All groups share one centre, and each spreads out both ways along 6 directions, with some noise.
In the rows, zero is written as 128.
Known rows, each followed by its group:
[121  94 144  78 139 131 103  69 181 129  97]
(1)
[160 138 121 129  80  45 156 149 154 139 149]
(4)
[135  88 129 122 130 106 124 141 120 138 140]
(5)
[147  98 143 127 134 100 132 121 133 157 133]
(5)
[117  90 128 105  84 138 122 101 169 141 139]
(3)
[147 157 139 162 124 115 116 155 121 156 116]
(1)
[108 187 134 121 113  97 109 147 135 138  79]
(4)
[192 108 117 118 164  99 136  96 171 114 131]
(3)
[115 160 126 124  99 102 137 142 135 117 124]
(4)
[144 124  37 129 113 112 170 136 125 116 171]
(1)
[ 94  98 188  87  97 124  98 109 163 113 111]
(0)
[117  95 148  90 142 166  91  75 171 124 101]
(1)
[138 109 135 126 130 125 129 116 135 141 131]
(0)
[173 106 107 106 147  26 156 141 135 126 141]
(3)
[122 140 134 142 126 144 119 145 117 115 130]
(2)
[ 66  17 180  87 134 154 128  80 106 173 140]
(2)
[137 106 141 130 116  79 150 157 108 124 159]
(5)
[ 97 158 130  75 186  94 125  91 133 113  65]
(3)
[130 126 107 114 131 137 106 114 154 135 110]
(2)
[ 81 129 169  87 158 102 164  80 113 127 107]
(2)
[113 116 120 111 124 149 121 124 133  90 139]
(2)
[ 52  62 171  72 156 178 154  71  99  80 153]
(4)
[129 107  99 127 100 152 134 125 141 112 160]
(5)
[130 129 107 131 156 103  92 210  78  78 130]
(1)
[ 94 125 143 120 122 128 146 109 114 154 122]
(0)
[ 94 102 125 128 163 206 119 123  83  93 146]
(4)
[148 129  73 133 115 135 140 108 153 155 134]
(0)
[195  72  92 127 100  88 131 133 175 125 171]
(5)
[126 151 116 150 145  99 168 198  53  58 172]
(2)
[165 146  95 168 146 154 109 151 117 145 127]
(3)
[ 76 156 165 128 100 103 182 157  75  88 158]
(5)
[156  73 122 157  69 165 121 117 164 178 169]
(3)
[122 135 134 153 132 167 137 122 107 148 134]
(4)
[128 132 112 118 136  96 123 152 119 114 124]
(1)
[105 103 162 159 171 172  89 196  40 108 137]
(1)
[122 124 131 109 142 124 109 115 143 131 103]
(5)
[122 124  55  97  82 101 104 140 170 139 116]
(3)
[127 156 132 121 130 100 103 152 133 121  97]
(1)
[131 129 135 156 112 131  98 170 112 161 121]
(0)
[145 134  85 138 131 122 117 163 118 108 138]
(2)
[102 209  10 108 135 192  78 124 161 103  65]
(0)
[116 130 136 123 137 125 127 119 124 135 115]
(2)
[158 110 133 141 109  81 153 135 135 158 151]
(4)
[107 139 101 104 130 145 105 100 155 153  90]
(3)
[ 66 129 165 116 128 183 149  80 111 145 119]
(5)
[ 74 122 141  63  94 154  93  66 199 123  82]
(0)
[123 138 126 108 133 117 100 117 154 143  88]
(4)
[143 121 116 134 129 130 119 126 139 141 128]
(0)

New rows. What belongs after each?
[ 85 129 179 145 117 162 127 164  79  94 147]
(3)
[124 127 136 126 149 134 126 119 118 130 118]
(0)
[ 72 168 148  99 106 126 138 113 134 105 103]
(4)
[219 137  68 171 165 148  61 187 141  94 129]
(0)
[136 166 118 164 134 146 110 156 105 155 110]
(4)
[ 93 177  76 125 135 111 104 182  91 127  92]
(3)
[132  93  68 141 118 195 169  90 126 143 183]
(1)
[162  98 144 138 150 110 144  99 131 174 134]
(3)
[ 92 115 115 124  78 130 172  67 143 238 123]
(0)
[121 108 122 114 100 131 121 123 149 129 135]
(3)
[ 71 160 159 103 176 145 104 144  86  71  88]
(0)
[ 84 128 182 105 186 117 167 115  66  84 127]
(0)
[132 119 109 126 150  96 138 142 103 143 129]
(2)
[ 97 151 110 118 123 148 114 120 129 148  99]
(0)
[119  56 100 104 170 152 105 151  89  73 159]
(1)
[173 101 126 118 108 116  88 162 170  61 149]
(0)
[159 133 101 150 120 140 102 142 144 148 123]
(2)
[162 115  76 147 115 156 137 119 143 141 158]
(1)
[148 162  81 131  89 112 126 153 160  94 137]
(4)
[130 166  62 123 138 165  88 133 150 112  95]
(0)
[154 145  89 156 170 127 149 153  85 116 146]
(0)
[132 115 113 130 135 151 110 128 130 141 124]
(5)
[139 151 104 167 161 127 139 167  70 144 135]
(0)
[127 143  90 146 127 162 124 165 103  84 152]
(4)
[172 158 114 139 137 121 122 107 169 148 105]
(5)
[ 93 128 133 128 112 182  77 152 120 113 114]
(2)
[119 157  96 133 170 148 133 123 102 130 110]
(0)
[138 134 105 140 141 132 132 130 117 146 128]
(0)
[157 150 160 187 126 131 148 166  89 146 152]
(2)
[ 99 128 163 132 126 153 115 126 114 145 113]
(2)
[135 129 111 144 123 127 132 141 116 151 135]
(0)
[132  88 109 128 137 120 127 144 106 143 146]
(2)
[116 201 100 111 139 118 123 137 138  73  95]
(2)
[130 122 134 126 133 122 121 143 121 104 134]
(0)
[ 95 136 148 153 107 193  65 162 112 154 101]
(2)
[159 136  80 154 113 177  94 143 153 122 134]
(3)
[131 173  66 107 173  78 115 143 122 130  78]
(3)
[112 127 132 130 115 135 117 125 130 162 113]
(0)
[118 114 157 109 134 120 135 121 128 101 134]
(3)
[106 119 132 119 136 133 122 132 111 126 124]
(2)
[138 133 164 156 132 128 142 125 113 162 131]
(2)
[146 129 100 121 106 136  82 151 164  93 121]
(0)
[137 134 122 110 165 136 121  84 152 142  95]
(3)
[117  88 129 133 110 178  87 133 132 145 133]
(2)
[135 101 133 103 162  79 150  74 138 205  98]
(2)
[132 109 102 151 123 183 141 112 116 146 158]
(1)
[117 120 121 131 123 163 128 115 126 140 133]
(5)
[133 171 118 116 145 140 106 100 167 128  81]
(5)
[161 109 107 166 164 158  99 154  99 161 131]
(4)
[122 132 127 135 133 128 137 154  98 101 145]
(2)
[135 120 162 135 109  83 160 114 129 175 134]
(4)
[127 132 129 145 124 177 136  94 137 153 132]
(4)
[101 116 150 116 119 125 157 116 112 118 149]
(4)
[113 138 134 121 127 144 123 129 129 108 124]
(2)
[111 123 117 139  52 115 129 150 136 183 139]
(0)
[127 122 133 135 107 144  83 134 149 167 104]
(0)
[165  67 167 163  95 170 136 110 146 155 180]
(3)
[115 138 131 126 136 142 121 120 124 138 113]
(5)
[ 77 106 179 131 122 178  86 125 109 178  98]
(2)
[102 130 111 114 133 136 108 149 109 104 120]
(2)
[118 108 104 101 150 144  94 135 129  91 121]
(4)
[112 126 193 135 129 144 146  93 123 150 124]
(2)
[ 98 131 149  97 147 157 114  87 147 113  98]
(3)
[159 162  65 153 201 154 133 133  96 118 118]
(0)
[ 99 137 122 134 142 123 115 171  76 127 118]
(2)
[ 91 107 180 127 140 105 185 104  79 169 142]
(0)
[156 158  97 131 161  63 168 140 112 120 131]
(2)
[148 124 113 131 159 127 143 124 118 107 141]
(0)
[ 59 151 136  88 150 128 119 101 117 150  69]
(3)
[162 180 116 153  97 135 104 127 177 156  98]
(1)
[115 183 111 180 109 140 160 164  77 157 140]
(1)
[131 138 110 128 145 138 124 126 123 127 121]
(0)
[100  69 166 134 136 154 145 103  88 184 145]
(5)
[151 174  77 147  89 105 127 180 138  94 142]
(4)
[130 123  89 159 131 152 144 156  85 126 166]
(1)
[147 126 124 139 140 137  98 145 130 130 118]
(0)
[155 116  66 131  88  97 117 156 152 150 141]
(3)
[170  96 138 151 107  99 165 108 143 178 161]
(4)
[128  99  87 138 129 190 132 112 123 122 159]
(1)
[ 93 149 162 117 152 148  99  97 131 177  65]
(4)
[109 166 110 122 163 118 116 153  99 113  95]
(3)
[ 57  57 133  84 184 199 122 124  61  38 163]
(4)
[140 149 156 162 131 129 131 133 116 169 118]
(2)
[149 165 127 150 121 140 115 130 150 139 111]
(2)
[145 120 123  93 124 158  34 131 203  63  89]
(0)
[159 101 139 171 125 133 123 149 106 181 147]
(2)
[109 124 130 136 151 161 120 140  94 121 129]
(4)
[101 132 133 118 130 145 115 132 119 109 121]
(2)
